The same things were measured in two ways. Each way mixes the same 11 hidden numbers, adds some noise and spreads widely along 6 directions of its own, which tell nothing about the thing.
(in the rows, 128 means zero)
Some things both ways: the first way, then the second way.
[106 141 106 134  92 172 142 113 170 143 132  97  88 166 210 139 138 118
 105  96 100  96 142]
[ 89  82 110 208 175 115 152 125 127 113  80 180 104 183  86  57 129 160
 159 145 105 173 146]

[103 160 123 143 117 137 113 165 147  79 106 122 126  93  85  87 105 114
 142  79 162 120 103]
[145 142 142  97 136  99 164 175  90  85 180 119  95 155 157 141 119 117
 141 178 134 132 166]

[136 131 137 135 137 168 115 152 129 141 136 154  75 151 126  99 110 102
 125  85  91 116 113]
[139 175 178  93 134 188 115 154  55 180 141  98 147  91 202 121  91  82
 136 106  81 120 114]

[ 95 124 159 104  88 128 137 123 117 130  84 100  91 106 178 152 131 158
 139  90 144 150 133]
[100 140 131  95 140 199 172 170 135 143 152 114 132 117 101  82  94 108
 157 150 121 125 160]

[128 110 123 123 132 123 169 117 108 140  86 121 158 107 159 146 152 140
 137 202 106 140 117]
[149 100 123 177 129  45 140  92 144 131 121 149 140 133 143 105 138 150
 138 154 147 122  80]

[ 86 150 151 125 141  72 147 111 142 129 104 102  66 138 138 104 132 131
 140 108 128  73 115]
[ 96 155 139 199 180 101 135 156  91 135  80 173 121 213 115  73 156 174
 107 147 157 161 149]

[124 130 141 123  99 135 120  83 131 138 147 121 150 124 191 127 173 134
  91 138 104 133 182]
[148  60 133 168 120  84  90 125  88 133 160 143 108  80 181 133 138 136
 162  74 160 114  89]

[119 142 118 109 128 160 140  95 178 105 124 144 136  99 116 151 167 163
 164 143 149 122 142]
[153 102 160 108 111 132 148 103 152 129 167 117 124  89 158 141 120  95
 139 164 159 108 126]

[126 173 107 122  72 146 114 151 135 133 128 110  91 163 137 141  93 109
 123  76 148 128 131]
[126 123 157 173 167  85  64 146  97  99 126 113 126 127 133 157 148 134
 159  74 133 172 100]

[127 136 161  88 112 126 150  96 103 156 144 119 122  85 117 146 128 103
 112 113 132 144 109]
[ 99 111  79 158 184 177 137 153 139 114  88 136 142 215  78  92 126 187
 118 202  62 101 160]

[154 125 181  79 154 100 146  96  91 136  96 153  91 122 137 194 139 173
 149 157 109 146 130]
[132 129 171 134 139  91  91 168 104 128 135 137 137  93 151 135 177 119
 150 105 139 128  98]

[137 143 119  95 137 143 108 104 152 128 144 145 117 134 125 164 129 143
 136 139 133 128 139]
[138 154 133 118 106 108  99 132 104 138 135 118 125  85 165 163 168  84
 134  94 159  96  76]

[123 165 138 108  93 106 112  83 172 136 185 112 108 130 133 136 154 117
 103  82 137 115 156]
[120  93  97 170 119 130 123 103 110 134 103 169  97 162 154 147 210 110
 119 174 213 123 133]

[122  79 131 126 167 131  95 146  79 109 121 127 153  91 123 139 107 118
 144 154 139 127 115]
[113 136 114 198 118  57  81 128  58 130 118 108 132 151 149 169 151 132
 124  58 118 124  45]

[140 126 141  92 163 131 121  96 118 141  85 169  74 153 140 111 143 141
 168 179  72 146 145]
[129 174 188 136 134 116 105 186  48 124 116 147 146 130 142  78  85 104
 133  54 122 106  49]

[131 139 118 140 125 143 130 169 129 150 141 135 137 155 124 121  98 101
 133 125 103 123  93]
[131 172 166 156 195 101 111 116  82 203  86 110 148 172 153 133 110 167
 104  75  89 202 102]

[144 165 118 126 118 125 156 102 137 130 146 142 160 130 124 131 159 127
 106 146 146 109 141]
[ 99 159 130 160 168 144 123 160  75 169  79 156 140 136 113  39  99 127
 157  77  90 168 109]

[118 124 144  95 151  94 126  90 127 117 123 124 114 117  87 115 122 154
 150 141 143 147 133]
[131 167 123  80 120 183 161 125 100 162  88 144 130 175  98  79  75  88
 111 163 137 123 143]

[172 130 105 141  73 132 142 136 119 139 191 126 208 100  64 106 124  67
  73 110 153 188 132]
[136 161 174  81 163 175  83 198  54 180 112 112 152 115 113  95  64 131
 150  77  38 146 156]

[ 80  98 123 116 189 103 138  73 140  96 111  88 111 112 151 125 151 173
 135 164 153  62 134]
[129  95 106 174 134 126  77 108 175 117 166  90 148  71 116 164 115 171
 138 105 133  60 117]

[129 166 161 100 113 132 171 123 104 154 115 129 100 128 125 134 120 128
 114 101 135 125  97]
[137 157 148 132 140 161 110 132  91 217 133 100 179  89 184 106 120 125
 141 108 119 143 123]

[114 187 127  73 140 107 120 115 135  89  95 120 103 103  70 150 101 152
 150 126 182 132 104]
[120 135  72 126 162 119 138 146 168  42 133 114 117 201  74 152 157 154
 130 197 139  98 132]

[125  90 125 150 132  84 100 133  85 106 119 112 148 114 122 113 124 126
 124 134 163 129 152]
[133  99  82 156 171 111  82 118 172  59 145  57 145 175  81 188 126 179
 134 171 114 128 128]

[141 127 107 176 135  81 125 120 171 137 133 129 117 188 148  92 163 138
 117 153 107  95 163]
[155 124 178 107 213 151 123 131 193  82 134 124 137 128 112 116  88 167
 154 166 110 157 180]

[117 137 105 115  63 141 129 124 102 161 162  95 156 118 120 110 116  84
 100  97 187 157 135]
[115 159 103 175 168 135 133 111  86 182  79 105 160 205 100  74  62 162
 138 125  89 206 132]

[110 114 122  88 163 116  97  80 148 127 145 111  76 119 121 148 133 132
 147 127 136 105 142]
[153 163 151  76 137 144 133 128 141 148 128 128 132 125 152 149 142 117
  95 172 153  85 133]

[146 143 116 146 129 104 177 152 144 140 120 131 157 171 126 128 116 143
 119 155 113 122  97]
[135 165 141 137 196  90 139 125 141 147  88 131 133 160 104  90 121 162
 134 166 101 199 166]

Other things, the second way, with their names:
Q_588: [124 121 133 134 214 202 136  74 174 125  84 110 139 177  98  99  56 148
 130 149  83 178 134]
Q_739: [141 121 112 142 163 103 148  84 117 183 120 117 132 156 178 149 155 145
 127 125 145 186  83]
Q_89: [114 201 168  96 204 163  99 174 102 141  77 100 150 132  90  77  98  97
 164  83  83 214 114]
Q_359: [131  90 144 155 136 127  68 158  69 113 141  98 140 162 105 152  73 145
 133  68  99 111  88]
Q_218: [127 127 152 128 198  64 122 197  91 114 119 157  93 143 133 106 154 177
 153 108  75 164 141]
Q_22: [139 106 133 116 132 111 205 154 136  85 172 162 104 150 136  73  86 138
 147 217 128 103 165]
Q_55: [112 145 150 195 179  90 107 126 130 104 103 120 126 164 153 160 184 141
 125 169 140 175 144]
Q_940: [133 152 125 128 113 147 109  99  75 201  89 131 147 136 172 124 146  92
  97  84 171 108  26]
Q_862: [127 147 106  88 158 198 119 129 131 124 106 104 127 124 128 111 109  96
 127 133 107 100  97]
Q_522: [169 154 205 109 181 102 105 174 106  90 111 149 137 126 139  87  78 139
 141 142  76 125 145]
Q_288: [134 107  97 138 114 148 137  85 136 134 103 151 136 116 116 101 113 102
 159 160 120 122 123]
Q_766: [142 156 186 121 145  87 129 156  56 180 116 127 124 192 145 157 131 152
  92 140 113 166 152]
Q_133: [121  95  96 161 109 139 125  84  93 223 111 107 130 149 171 155 161 119
 105 134 149 144  95]
Q_582: [148 133 123  99 155 131 112 113 114 164 138  92 119 108 168 150 126 124
 138 116 119 150 111]
Q_203: [124 177 115  94 161 166 162 136 133 134 107 148 130 118 140  67 138  91
 162 136 139 151  99]
Q_971: [177 110 106 135 168  35 130  98 127  67 127  78 110 200  95 148  47 174
 134 180  82 179 147]
Q_48: [141  55 130 193 109  99  41 109  90 163 135  94 144 114 141 166 116 150
 130  99 111 102 112]
Q_835: [118 119  99 175  81  91 112 100 107 123 136 135 103  46 172 125 143  62
 173 134 152  99 140]
Q_502: [126  98 178 191 200  97  53 146  92 162 124  84 149 138 168 154 141 178
 137  78  78 187  94]
Q_547: [124  99 138 137 196 100 163 183 103 124 112 161 103 192 113  65 122 190
 131 174  73 146 152]
Q_733: [134  80 120 130 149 101 169 115 136 122 126 166  90 153 143 127 159 150
 137 169 117 134 130]
Q_906: [ 97 148  87 166 226 220 127  83 172 142  63 131 154 184 119 118 129 186
 114 145  59 137 119]
Q_524: [112 155 101 159 112  94 157 123 112 137 121 130 130 138 120 109 144 104
 158 175 158 169 163]
Q_962: [106  78 104 226 125  61 114 114  93 127  97 144 120 180 133 128 184 137
 137 160 156 150  95]
Q_690: [140  72  86 154 138 168 101  33 176 147 134  72 176 143  92 188  83 155
 141 102  98 138  70]
Q_790: [143 114 134  83 157 218  89 114 208  75 146 108 145  70 127 159 132 106
 148 145 130  56 119]
Q_404: [102 122 142 117 124 210  99 164  71 138 131 114 132 120 116 124  92  85
 158  79  95 121 118]
Q_43: [157 130 127  89 131  96 117 174 101  79 121 160  80 110 126  64  86 105
 147 173 127  89 183]
Q_839: [148  91 149 153 149 111  71 113 163  57 147  94 146  93 111 167 107 125
 168 117 112 126 108]
Q_993: [119 140  88 167 123  64 138 121  61 172 128  96 123 195 143 156 145 140
 120 115 158 187  85]
Q_246: [148 131 110  98 100 146 158  97 132 156 129 118 142 131 159 125 132  90
 119 175 153 100  92]
Q_307: [144 101  89 131 120 139 127 102 117 160 145  52 152 151 113 125  43 133
 138 168  83 137 137]
Q_12: [116 137 107 150 192 122 109 146 131 117 140  71 145 183 116 157 120 188
 120 134 104 153 123]
Q_146: [168 112 122 100 132 131 149  92 176 113 187  91 136  90 169 175 115 134
 151 178 130 109 148]
Q_632: [123 172 166  96 131 105 164 180  89 118 140 172  91 115 136  97 144  96
 147 110 145 128 131]
Q_844: [100 133 150 210 177 114  83 125  72 151 105 104 141 172 142 127 122 150
 133  72 121 196  94]
Q_376: [130 143 120  99  90 131 161 133  69 188 121 136 114 113 146  96 113  71
 154 125 138 148 127]
Q_941: [154  69 158 107 167 153  77 125 160 138 154  94 145 108 125 177 123 169
 136 106 100 118 103]
Q_304: [179 132 172  99 167 182  86  92 173 134 156  53 184 107 166 196  90 147
 109 180  87 110 148]
Q_604: [119 151 129 173 167  50 121 164  96  63 151 118 114 131 147 131 131 149
 168 110  95 154 112]
Q_887: [122 145  94 158 141 140 142  97 125 145  97 104 151 155 143 116 114 120
 133 178  98 143 122]

Some of these things the first way, each followed by its name:
[125  64 153  99 208  99  77  73 118 104 169 139 117  72  78 130 144 140
 162 157 132 120 147] => Q_766
[133  93 188 128 159 108 142 141  97 131  98 137 142 120 179 168 130 172
 146 166  61 146 112] => Q_733
[161 122 101 153 172 118 139 130 149  99 113 162 140 153  97 113 146 159
 145 175 132 116 138] => Q_839
[114 112 114 140 114 177 162 134 125 113 125 144 190 104 114  85 122 125
 119 126 135 164 125] => Q_307
[109 166 123  83 101 140 109 113 145 114 119 101 112  98 123 178 124 141
 150 111 173 135 125] => Q_632
[125 154 128 104 117 145 105 106 141 142 147 153 134 134 143 122 140 119
 124 126 131 136 149] => Q_12
[139 118 162 140  89 133 127 171 109 143 117 138 124 138 133 116  97 125
 123  83  98 185 119] => Q_404
[148  90 112 149 149 121  93 123 126 148 175 144 122 125 100  95 145  99
 134 132 132 113 143] => Q_304
[144 118  99 135  93 137 136 132 125 156 139  87 136 148 151 131 121 108
  88 124 126 151 130] => Q_288
[ 97 114 142 121 147 137 151 111 118 116 133  89 111 135 151 159 116 170
 125  90 173  74 116] => Q_835
[129  94 115 153 103 160 157 127 142 144 157 123 170 118 132  83 131  94
  91 121  87 164 129] => Q_48
[111 141  74  91 117 184  84 113 133 106 138  82 116 102 118 156 108 114
 129 125 183 137 133] => Q_690
[141 157 102 103  99 157 142 111 136 159 141 131  99 146 103 121 125  95
 133 134 120 147 126] => Q_522
[136  77 131 142 161 102 111 120  97 107 119 138 159  85 126 134 161 125
 140 169 134 123 146] => Q_246
[104 163  84 160  78 165 109 158 158 126 162 101 115 156 142 121 115  96
 138  80 165  76 137] => Q_588
[126 114 170 108 131  87 166  68 107 130 143 137 170 125 123 127 144 177
 130 152 127 148 156] => Q_43
[147 101 139 155  98 117 163 151 111 145 124 143 173 115 148 124 146 111
 114 143  99 157 131] => Q_962
[154  77 145 153 164 101 122 118 122 104 137 148 181 123 131 119 153 161
 108 163 110 144 154] => Q_376
[139 162  97 127 152 138 117 113 165 101 147 159 131 122  94 113 150 100
 128 152 119  94 136] => Q_940
[123 106 163 145 115  82 118 173  82 146 137 115 117 116 126 161 116 116
 156  90 163  96 110] => Q_55
